The same things were measured in two ways. Each way mixes the same 11 hidden numbers, adds some noise and spreads widely along 6 directions of its own, which tell nothing about the thing.
Some things both ways: the first way, then the second way.
[ -5   5 -26 -12 -18   2  -4 -18 -13   6  -8  20   7   4   6  -3  -6 -17
  -4  -3   1   8   9   0  -6  12   3 -22]
[ -9   3  -4   0  -5  13  -4   3  -3   0  12   2   9  -8   6   4  -6  33
   8  29   5 -11 -15  -8  -9   4  12   4 -19]

[  3   6  -8  -5  -5 -12  14  -5   8  13  12  -4  -6 -11  12 -14   4   2
   8  -5 -10  17 -14 -20   0  -9  -6  -8]
[-14 -10   2 -14   0 -29  20   6  10 -10 -11 -22 -11   2 -14 -13  18 -25
   3   0 -13  12  20 -19 -23 -12 -13 -18  11]

[ -4 -16  12  -1 -17  -7  19 -19   8 -14  29 -17   8  -8  19 -17   3  10
  -2  18 -10   2  21   7  11  -2 -18 -13]
[ -9  -7 -11  -2  -9  -3  -5   2  12  -3  11 -24   1  -2 -24  -2  -2  -4
   6  31 -16   2  13 -11 -13   8  -8  -5   4]

[-11  -9  14  -1   5 -23  15  -7   4   2  17  -4  -2  -5   3   9  10   8
  -8   1  -4  12   7  -1   3  -5   0  -9]
[ -5  -5  -5 -11 -17  -4   0  14  23  -2  -1 -24 -13  -9  -9   1   1  -5
   6  22  -5  -3   3 -17  -5   6   8 -11   5]

[-10  -5  -1 -17  -4  -4   4   9   0   6  -8   1   4 -11  -5  -1  16  -8
 -11  12  21 -12   9 -27  -7  11  -3  -1]
[-10  -6 -22 -11   2 -19   3  10  19 -12  -4 -14   7 -28   1   6  -1  -3
   5   5   5  -2  -4 -18   1  11  11  -4  13]

[ 13 -13  -3  14   9  -1  -3  15   4 -13  15 -21   9 -15  22 -40  -3  -1
  -1  35  11  -6  -9 -19   4  -4 -23  27]
[  2  -2  -1   6  12   6 -11  -7   9   1   8  17  -3  -3  -8  -5 -26   2
   9 -16  -2  11  -4  -9 -15  -6 -10   4  -2]

[  7   2  22  23  22  27   2   9  -4   2 -17  -8  -8   2   0   6   4 -15
  -2   8  10  13 -12   7   6  -4   9   5]
[  8  -8 -22  16  13   6 -12 -20   3 -22   7 -14  -3 -11 -23 -18 -20  14
   3  28 -29  -7  -7 -11 -18 -10  -7   3  24]

[  2   5  13  -4   9  -5  13   6  11  13  -3  -3 -12 -16   7  -5   5 -19
  -8   4  -8  20 -13  -8   7   0  -3 -14]
[ 15   5  17  17  -3  -4  -5  -8 -10   0   6  19 -12  11  13 -11 -14  -9
 -14 -45  -6   9  -1  11  -2  -5   6   6   8]

[-14  -7  -4   4 -25 -18  -6 -12 -12  -9  39  -2   5  12  19 -22  10  37
   4  -7  10   1  30  -2 -12   1   4  19]
[-13 -12  -3 -30   3  -5  11 -14  28  -9 -15 -12  -2 -13 -14 -15   9   7
  11  24   5  -4 -20  -8 -26  -4   5   7  15]

[  0   7   1 -13 -18   0   1  -1  -5  -5  10  -5   6  -6   2 -12   0   6
  -6   8   5   4 -11 -16   8   2  -4  11]
[-10 -23  -4 -13 -10   7  -8   5  -3   0  -3  11  -6   4  -4  -4 -18  22
   7   4  -6  12   4 -23 -32  -3  -8   2   8]

[ -1 -13  -7  -4   6 -13  -4  15   8  15   3   1   1 -16  15  -9  16  -4
  -6  10  -3   5   4 -16  -5  -2   4  -1]
[  0  10  -7   3  -6 -27   5   8  15 -14   3 -21 -10 -22   0  -2  -7 -21
  -3 -11 -11  -2   3 -19   2  -6   0 -18   9]

[ -4  -5   2  -6  13  -9  10   8   7  12 -10  -6  -4  -9   7   7  11  -2
  -7   8  -5  17  -4 -10   8  -3   0 -12]
[ -5  -7  -8 -17  -5   8   5  12   8   2   1  18   1   4  25  12   5  18
   0   3   8  -4  -6 -19 -13  16  21  10   1]

[  2  -7  15  -3  -9  -2  -6  -7   7 -13   6 -14  -7  -4   6 -24  -1  -1
   5   7  -7   2   1  -4  13   2 -21 -14]
[ -7 -10  -8 -16  16  -8  15   1  11  -1  -3  13  -7   9   2   4  12 -17
  -3 -17  -3  16  18  -5 -16  17  -5   5  16]

[ 14 -15   0  23  17  -4 -17   2   4 -13   1  -9   7   6  10   4 -15   7
  -2   5   2   2  -9  18  12 -11   2  11]
[  9  16  10   5  12  13  12  15  -8  10   3  29 -27  11  19  20  -8  -1
  -3 -16   5   9  11   1   6  16  -4   1  -3]

[ 10   4 -11   3 -13 -11   0  -8   2  -5   4  11  -4   2  -2  -8  -7 -13
   4 -17  12   0   2   0   0  -5   2   0]
[  1  -6  17   7   9  -4   0  -6  -4   2 -16   8 -22  25  -9 -14  -6  -9
   6 -16  -3  15   9  19  -7 -13  -9  -7  16]

[  7  -6  -1   1 -16  -2 -28  -3  -7 -20  10   5   6   2   3 -26  -4  -6
  -1   4  11  -4   6  -2   6   4  -8  20]
[ 10  34  14  14   9 -13   5  -2  -2   7   7   8 -12 -26  10  10 -29 -10
  -8 -29   3   6 -16   4  11   2  -6   3  -1]

[  3  -8 -15 -22 -25   6  -3 -22   4  -7 -30   0   7   1  17 -13  -3 -20
   5   8 -11   8   2  -8  27  -7 -21 -48]
[-11 -23 -28 -14  16  11   1 -13   1 -16   4  20  16   0  -5   0   0  32
   7  21  -3   0   2 -19 -30   5 -18  20  14]

[  1 -10   6  15  16   8 -37   1 -12  -8   0  -6   0   1  -3 -18  -4  -2
   1  16   5   8  -2   8  -2  27 -16  17]
[ -7  -5   0   1 -10  16 -13   6   9  14   5 -14   5  12  -8  -3  11  15
  11  45  -4 -15 -10  12   3   9  26  -8 -14]

[-14  13  14  -4  -7  -4  38  -7  -3  -9  12 -17 -18   4  -4   8   5  21
  -2 -13  19   6  11  -4   2   8   1 -11]
[  2   7  -1   1  -7  12  -6  -7   4  -3   4  22  -9   4  24  -5 -24  19
   5 -11   8  -7 -19  -4   2  -8  11   9   0]

[ -6   4  20   6 -15 -10  16 -22  -2 -18  28  -6  -7  11 -12  10  -7  25
   2 -24  11  -4  11  18   0   5   5   0]
[ -6  25  10  -3 -17   2  10  15   1  10   6 -10 -23   0  13  12 -12 -11
  -2   8   6   4   3  -3  17  12   3  -3 -10]

[  7   5   3  -9   0  -6   0  12   1  -5  -2   8  -3  -7 -17   8   0 -17
  -8   1  -7  -4  -4  -4   7  -7   6   9]
[ -2   5   2   3 -27   0 -20   6  -2   8   7  -9  -4 -13  -6  -2 -33   7
   0   7 -10  -2  -9  -8   4  -7  -9  -8  -4]

[  5   1 -10   5   6  -4  29 -10  -2  -5   8   3   4  -1 -14  26 -12  -3
   3  -8  -3  -9  -1   1  -5 -10   6 -11]
[  5  -9   2   9  33  -5   5   9  -3  -1  -4  31 -12   6   3   7  -1  -7
   6 -36   3  21  16  -3 -12   3  -5  -7   3]

[ 10 -17  -3  10  -7 -25   7 -25   7 -23  20  -5   9   8   2  14 -17  16
   6 -14 -20   2   2  15  17 -21  -4 -15]
[ -5   7  13 -12  22 -15  25 -17  -3 -12 -13  -1 -10 -22 -16  -6   7  -9
  -6 -12  11  16  -5  20  -5   9 -22  15  19]

[  2  -3   7   2   1   7 -21  15   0  -7   3 -18  -9  -5   9 -25   8   7
   4  10   2   8  -1  -7  11  10  -9  16]
[-12  -4 -13 -12  -9 -10   0 -11  14 -11  -2 -22  -1  -8 -13 -16  -6   3
   3  24 -19 -10  -6  -8 -11 -10  -5  -7  16]

[  2  -2  -8  -3  11 -13   7  16  10   8  -5 -11   0  -7  22 -18   8   4
   0  15 -19  11 -13 -14   7 -24 -11   6]
[ -1  -3  -5 -23   2  -9   7  -7  18  -9   4  18   5 -21   3   2  -4   6
  -2 -13   5   1  -8 -33 -31  -4 -19  16   8]

[  4 -18   4   7 -12   3 -26  13  -5 -12  17  -8  17 -10  28 -37   5   6
 -11  33  21  -1   3 -18   5   9  -2  32]
[ -2 -11 -11   5   8 -11  -1   2   8 -12  -7 -25 -18 -10 -26 -12 -10 -10
   4  13 -29   7  11  -7 -11  -5  -7 -22  23]

[  1 -11  -4   4 -10  10 -22 -20  -6   4  -9   8   7   3   5 -18  10 -18
   8   3  16   0   8  -7  -2   6 -13 -10]
[ 15  14   1  27   6  13 -20  24  -8  30   8  28   4  36  31  15  -1  -7
   4  -2   2  -7  -1  -8  17  -2  19  -8 -23]

[ -5   8   1   8  -3   6   1   2  -1  11  -4   6  -5   7   4  -4   6   1
  -1 -10  30  -5   3   3 -13   4  10  14]
[ -4 -16 -11  -3 -10  20 -11   7   9   0  -3   4 -14  28   3  -6 -10  14
  16  24  -3   2   8 -17 -13  -2   5   1   7]

[  0   5   2   5   8  -2   5  -1  -1   1   4   1  -2   1   1  -4  -8   2
   3  -4   1 -11 -12  -9 -13   0  -6   1]
[ -3 -32  -1  -1   8   3 -12 -11   6  -9  -8   7  -2  19 -26 -28   8  -8
   9  -7  -6  11  14   5 -13 -12 -14  -6  11]

Other things, the second way, with their names:
J281: [ -9  12   9   0 -11  15  -6 -16   0   0   4 -15  -7  -9 -15 -22 -10   5
   3  26   3  -8 -19  24  21  -3  -3   0 -10]
J129: [-15 -19  -8 -26 -12   6   0  -1  23 -11  -4  -8  -3 -15 -13  -2  -7  24
  16  28  12   4  -8 -21 -30   6   0  14  10]
J994: [  9  10  -3   6  44 -14  13   2   0  -1   0  27   8 -23  11  18   7  -6
  -5 -31  13   9  -8  -3  -5  16   3  11   2]
J359: [ -9   3   7  -4   3 -15   9 -14   1  -3 -12 -27  -7   0 -19 -25  19 -26
  -7  10 -11   1  -3  25  11  -1  -1  -7  14]
J88: [ -4 -19   0 -15  10   8   1  13  12  14  -1  26   4  19   6  13  21   2
   7  -7  15  11  10  -6 -20  21  13   8  -4]
J131: [  5  -1  -9   1   1  18  -8   4   9  -1  16  27   6   1  15  16 -10  22
   7   1  14  -3  -5 -17 -10  13   6  17  -8]
J107: [-14   7  14   0  -2 -10   6  -4  -3   7  -5 -19 -12   9 -14 -18   1 -18
   1   5 -12   7   4  20   5  -7  -4 -17  -1]
J329: [  4  -4   3  -7   4 -17   8   4   5  -4 -11   4   0   0   6   3  26 -12
 -10 -13   6  -4   2  14   7  10   4   1  18]
J939: [-21   2   6 -16  -5   9   4  -5  -6  14   9   6  25   5   8  -2  18  17
   2  24  19  -3 -16   9  -5  15  13  18 -25]
J679: [  3  21   9  -2  13   0  15   9  -9  18   2  21  -4  11  23  16  16 -16
 -12 -12  10   2   2  12  17  20   4   7  -9]
J985: [ 11  39  22   5  28  -9  20  -1  -8  13   1  27 -15 -30  17  21 -20 -12
 -13 -40  16  13 -18  14  10  17  -5  15  -3]
J677: [  4   1   0  21 -10  -5 -11   0 -13 -12   3 -16   1  -9 -11  -6  -6  12
  -4  16  -7 -10  -3  17  14  -1  -3  -6   9]
J814: [-16  21  -3  -2 -14  -8   9   6  -6  -2   5 -27   8 -12  11  -3   7   5
  -1  37   3 -15 -14  -5  16   0  10  -5 -14]
J636: [ -5 -24  -6 -13   4  10  -2   4   9   2  -5  31   0  32  11  -4  14  10
   8  -7  -1  -1  11  -7 -18  -2   1  -2   2]
J828: [ -8  -1  -6   9 -22  -1 -19   9  -6   1   7 -23  -1  -5 -20  -6 -21  -7
   3  25  -9   6  13 -11  11  -4 -23 -10  -2]
J127: [-19  20  -9 -18 -22  -3  13  10  15   4  16 -30   8 -12   5  11  19 -10
  -2  43   7 -12   1 -12  13  24   9   1 -19]
J755: [ -6   0   7  -5  -1 -17  10   5  -4  -1 -20 -40 -15  -1 -26 -20  29 -32
  -6  32 -13  -1   8  16  18   0  -9 -20  15]
J880: [ -2  30  -4   9 -12  -2  -9 -17   5  -2  22 -12   8 -37   1  -4 -33   0
 -10   2  -6 -13 -26  11  24   6   3   6  -7]
J681: [  5   4  11   8  17 -16   4   0  -7   2  -6   2   8  -1  -8  -5  22 -12
  -4  -4   1  -3  -2  15   5  -5  -8  -8  -2]
J374: [ -5  21   1   8 -17  -2  -5   8 -17   8  16  13   4  -4  31   3 -26   7
  -7 -13   1  -3 -10 -17  10  -8   0   1 -20]
J801: [ -2 -12   3  15  30 -16   7  11 -28  -8 -12  10  -9   1 -14  -2   5  -4
   1 -16 -10  20  24   3  -5  -8 -31 -19   8]
J39: [-16  -9  12 -25 -12   9   4   3   4  13 -14  -4  -1  16  -7 -12  26   1
   6  28  14  -3  -4  10   0   2   0   1  -7]
J247: [ -9 -13   3 -13  -3  -9   0 -22   0  -8  -8 -21   0 -12 -36 -23  -4  -5
  -4  14  -9  12  -3  10 -19  -2 -22  14  25]
J114: [-10  -5  -2 -11 -10  14  -6 -10   9   5  -1   3   1  21   0 -15   5   3
   5  20   2  -7  -6   7   1  -2   4   7  -1]
J534: [ -5 -11   4 -20  17 -19  13  -8   0  -4 -19  17   4  -9  -3  -6  11   1
  -2 -18  10   9  -7  -1 -19  -5 -18   9  18]
J609: [-18  13  11  -9 -17  14   7 -20 -23   4   1 -18   0   3  -2 -19  -3  16
 -10  36   1   2 -17  25   5   8   2  22  -1]
J750: [ -7 -11  -5 -22   2   1  10  -3   1  -3 -12  14  -1  -3   7   2  10  14
  -4   4   6  -2  -6   4  -7  13  -1  12  17]
J779: [  0   3  -8   0  -6  -2 -13 -17   5  -9   4  -2   9 -26  -7 -11 -22  26
   0  16 -11 -21 -31  -2  -5 -14  -7   3   8]
J699: [ -8   4  -3  -8  11 -10  26  -3   3 -16   4  -3 -17  -5   2   9  -2 -12
  -4 -15   5  29  20  -5 -18  26  -1  19  20]
J600: [ -1  21  -6  -3 -12  -2  -1   2  -1  10   9 -16  25  -3  13   9  17   9
  -7  51   2 -26 -23  -9   4   9  11  16  -9]
J358: [ -4  13  14  -1   0 -20  22   5  -5  -2  -9  -6 -11   3  14  -2  24 -14
 -13 -15   2  -3   2  27  18  10  13  -9   7]
J989: [-12   9  -9 -14   0  -2  19  -2  -5  -7  22  11  15 -14  18  13  12  13
 -13   1   7  -1   2 -11 -11  27   2  22  -8]
J652: [-11 -19 -16 -16  -1   8 -12 -14  13  -7  -1  -4  14 -22 -17 -15  -4  18
   4  21  -1  -9 -20   0  -8   5   3   6   9]
J322: [ -5   4  -4  -9  21 -28  29  10   5 -10  -1   6  -8 -16  10  28   3  -3
  -3 -24   4  22  15 -12 -23  24   0   8  20]
J4: [ -7 -15 -11  -1   5   1  -2 -15  11 -24  -1  -2  -3 -15 -10 -13 -18  23
   9  -1   1   3  -9   8 -13   2  10   6  19]
J280: [ -6 -14  -9 -14  -9  12 -13 -11  15  -5   9   9   8  -8 -11 -15 -12  18
   6  12  -6  -9 -12 -20 -21 -10  -9   4  -5]
J406: [-11 -23 -16 -12   7  13  -4  -9  12  -9   3   4   1  -4 -13  -6 -12  22
  11  13  -1  12  -1 -14 -33  12   5  17  13]
J754: [-11  -4  -8 -24   0 -21  10 -13  28 -17  -3 -11   1 -39 -14  -5 -12  17
   5   4 -11 -11 -21 -13 -29  -6  -2  -4  18]
J795: [ 20   0  27  12  13  -8  -4  -1 -28  14 -11  23   9  11   0  -3  31 -11
 -20 -25   7   2  -6  33   9   4  -7   8   4]
J664: [  3   0  -7  16   3  -8 -10  10  -3   2   7 -12  11   0  -9   8   6   2
   2  22 -12  -6   5  -3  -2   7   1  -9  -1]
J617: [  5   4   6  11 -23  -5 -23  -8  -8   1  -1 -21   2 -10 -18 -17 -22  -5
  -6  13  -4  -1 -14   2   8 -13 -13   5   9]
J255: [  6 -12  -9   2  34 -15  20   4  -3 -16  -2  17   4   0  -1   9  38 -19
 -10 -23   5  12  28   0  -6  22 -12   7  15]
J830: [  2 -15  -5  -2  -7   1 -17  -2  -4   2 -12   5   6  11  -7  -9  -5  18
   5  21  -7 -10 -10  -3  -9 -15 -11   1  16]
J229: [  5 -20   4   0  10 -11  -1  11   3  -3 -16  12 -16  13  -7  -6  13 -11
   1 -20 -10   4  16   4  -3  -7 -10 -22  17]
J326: [ 13   7   3  14  -1 -15   0   8  -3 -16   4  13 -14 -20  14   4 -20  -7
  -9 -42  -1   3   2 -12   6  -5  -6  -7  10]
J843: [ -1   3   8  20   4  -9  -5  -6 -20  -3  -1 -10  -8  10 -15 -14  -9  -8
  -2   1 -15  10  10  19   4 -10 -17  -9   7]
J591: [-16 -11 -17 -24  -3   3  20 -12   2 -21   1 -10  -1   6  -9  -1  21   9
  -3  33   1   4  17   1 -12  22 -19  22  23]
J271: [ 10  -8  -3  13  16 -16   3   9  14  -8  -2  -2 -16  14 -11  -1   9 -24
   5 -16 -16   9  25  -6 -11  -1  -4 -19  15]
J680: [  3  13  11  15 -13  -6 -11   7   2   4   5 -22  -7 -11 -13  -5 -13  -3
   3  17 -10  -9  -9   5  10 -10   0 -19  -8]
J676: [ -4 -19  -6  -7  -2  19 -18 -16  15   1   7  24   9   3   1 -14 -12  33
   6  -6  -3 -13 -23  14 -15   2  25   6   0]
J536: [-12  -2   1   2  12 -16   6  -2  -5   1  -6  -4   4  10  -3 -10  11 -22
   1 -10   3  16  11  11   3   3  -1  -1   2]
J396: [  0  -7 -12  -6  31  11   1  -7 -11   4  -6  37   3   3   7   4  -7   5
  -2 -16   7  15  -1  -2  -4  10 -17  20  11]
J473: [  2 -31 -23   2 -12  24 -34  -5   6  -8   9   2   9  10 -24 -16 -18  15
  10  29  -9   2   6 -28 -18  -6 -18  11   9]
J984: [ -7  -8   2   0  -6  11 -13   3   0   9   1  24   1  17  23  -6 -17  15
   7 -18   9   5 -14   1  -5  -3  27   4  -7]
J762: [  2   3   4   6  -3   2  -3  -4   4   1   7  21  -8  15  14   7 -23   9
   4 -23   3   9   0   5 -11   3   7  12   9]
J702: [  0  23  11 -11   0  -7  14   1   6   7   0  17  -1  -4  25  13  12 -11
 -11 -20  23  -6 -10  19  24  19   6  13  -1]
J463: [ 10   4   1   3  20  -4  10  20  10   8   3  21  -9   3  19  22  11 -18
  -3 -29  11  11  10 -11  -3  25  20   1  -1]
J628: [ -7  -7  -9  -7   1  11   2  13   6   1  13  17 -10   2   7  13 -14  14
   6   0  -8   7  12 -25 -21  11  -1  -3  -5]
J258: [  8  21  15  -3  -7   0   9  22  -3  17   8  17  -8  -7  28  24   9 -12
 -15 -22  20   3  -2   1  16  29  15   8 -14]
J739: [ 12  15   8  10  -5  -2 -12  12  -4  22   0  27   5  18  31  10 -11  -3
   0 -16  10  -3 -14 -12   3  -9   7   7 -10]

Some of these things the first way, each followed by its name:
[ 17 -14  11  30  45  -8  10  26  14   4  -1 -18   3 -10   5  16  -4   5
  -6  14   1   3 -33  -9   6 -26  10  23]	J755
[-13  -2  10 -21 -17  -1  29 -12   3 -14  -3 -28  11 -14  15 -15   5   7
 -19  32  27  10  -1 -17  20  21 -25 -12]	J677
[  9 -21 -10  -4  -7 -12   3  -9  15  -3  12 -14   7 -13   1   1   5   2
   2   8 -15   8  12  11  17  -5 -10 -13]	J322
[ -8  34   0 -16  -8   8  18  15 -20 -11  -1   5 -26   7 -27   4   3  -7
  -3 -12   1   3  16  -2  -5  13  11  15]	J754
[  6   5 -10  -4  -3   8  -8  10  -3   0  -7   4   1  -5  10 -17  -6 -16
  -7  14   3   0  -5  -7   0   5   0   6]	J628
[ -1  -5   4   4  -6  -4  34  -8   1  -2  22   0   0  -6   2  12   1  -1
  -5   3  -7  -2  16   3  -5 -10  10 -11]	J406
[ -4  -7  -3 -13 -11 -12 -38 -20  -8 -10 -11  14   2  12  -7   5  -5  -1
   1 -14  -9   6  -1   1  11  10  -7 -19]	J229
[ -4  16  10   6  15   7  29   2   4  11  -5   5 -20   4 -15  21   0 -10
   2 -16  -8  -4   2  15 -12  -3   8 -15]	J127
[  3 -17  -4  -3  -2   8 -35 -11   7   1  -4 -10   4  -3  16 -12  -5   7
   8  10 -38  14  -5  17  14  10 -16 -27]	J989
[  2  11  21  13  20  -2  21   4  -3 -24   0 -24 -11  -1   1 -10 -17   2
  -8   8  19   6 -25 -13  10   8 -16   7]	J281
[  1  -8  -3  -3  -2   9 -38  22  -7 -17  -8 -19   7  -1  17 -37   4   9
  -3  31   8   7  -1 -13  15  15 -18  32]	J779
[  5  -4 -17   6  -2  19 -35  12 -16   2 -16  17  15   4   8 -22  -1 -19
  -1  17  23 -18  -1 -14 -15   7  -2  26]	J994
[ -1  17  -5  -4   3  11 -17  -4 -13   9 -19  27  -8  10 -20  -1  -3 -28
   3 -15   2 -10  -2   6 -18  11  -2   0]	J88
[ -1 -16   0  -8  -7 -14  -5  -6   7 -15   0 -12   6   1   6   3   1  15
  -2   2 -10   7   5   3  24  -7  -7 -12]	J750
[ 11   7  -2  19  20  18  -5  32  -1   1  -9  -3  -5   2   2  -7  -4  -4
   0   9  19 -20  -7   3 -14  -5  11  37]	J679
[  9   3  14   1  -7  12  12  -7  -3 -25 -16  -4  -1   8 -16  10 -10  -9
   5  -4  11 -17 -11 -11  16 -14  -5 -10]	J396
[  1 -12  -2   1 -10   1  10  29   0 -12  23  -3   5 -13  18 -15   3   1
 -13  24   6 -23  33  -6  -9   2  14  22]	J880
[ 11  -6 -33  10  10   5 -22  14  -3  12 -11  16  14   1  10  -4  -5 -10
   3   8  -4 -11  -1   1 -16  -8   8  20]	J681
[-15  -9 -14 -30 -30 -24   2 -17   4  10  -2  25  14  -4  19   4   8  -8
 -16  -4  -5   7  14 -14   3   0   8 -37]	J326
[ 15  -5 -33  -6   0   0 -30  -4   0  12 -13  21   2  -6   7 -13  -9 -32
  11  -4 -25   0  -3   0  -8   0  -7 -20]	J939
[  1   5  14   3  34 -10  22  14   9   8 -16  -3  -8 -10 -10  19   1 -19
 -14   7  -5   8 -25  -4   5 -12   0  -3]	J258
[  3  14  18  15   0   9  13 -15   3   8  13  13 -19  13 -32  37  -6   2
  10 -44  -6 -11   9  40 -16  -2  27 -10]	J699
[  2  28  31   0  -6  13  27   4  -5 -16  10 -11 -15   0 -19  -8  -4   0
  -2  -3  12  -9 -14  -6   4  -3  -6  24]	J247
[-10  26   5 -17 -17  26  31  -9 -15   3 -18   8  -6  -2 -16  -2   6 -31
  -9   7  24  -4   8  -8  -5  17  -5  -9]	J664
[ -8  13   0  -2  -5   5  -4   3 -15  -4   4   7  -5  11   4  -9  -3   6
   1  -3 -10  -2   3  -4  -9   3   0   8]	J280
[  2   6 -17  -5 -11  -6   5   0  -3  -5   3   6   2  10 -11  12  -2  15
   8 -16  -6 -11   2  -2  -4 -17  12  13]	J534
[ 17 -18  -1   9 -11  -7  -7  -8  14  -7  16  -9   4  -8  20 -12  -9   1
   3   2 -10  13  -7   5  20  -9   1 -10]	J609
[ -5  15   4   0   1  -8   0 -10  -4  -8  -3  -3  -7  10  -3 -10  -9   8
   3 -14   9   3 -20  -9  -1   3 -13   5]	J39
[ 11  -6 -20  -3   6 -12 -18   0   0   5 -13  19   6  -7   6 -10  -2 -36
  -7   6  -2  12  -4  -5   3  -1  -5  -3]	J680
[-18   9  15  -4  -8  21   9 -18  -7  -3 -11 -10   5  10   6  -5  -4  15
  -2   7  17  -8  -8   0  -5  17 -15 -13]	J255
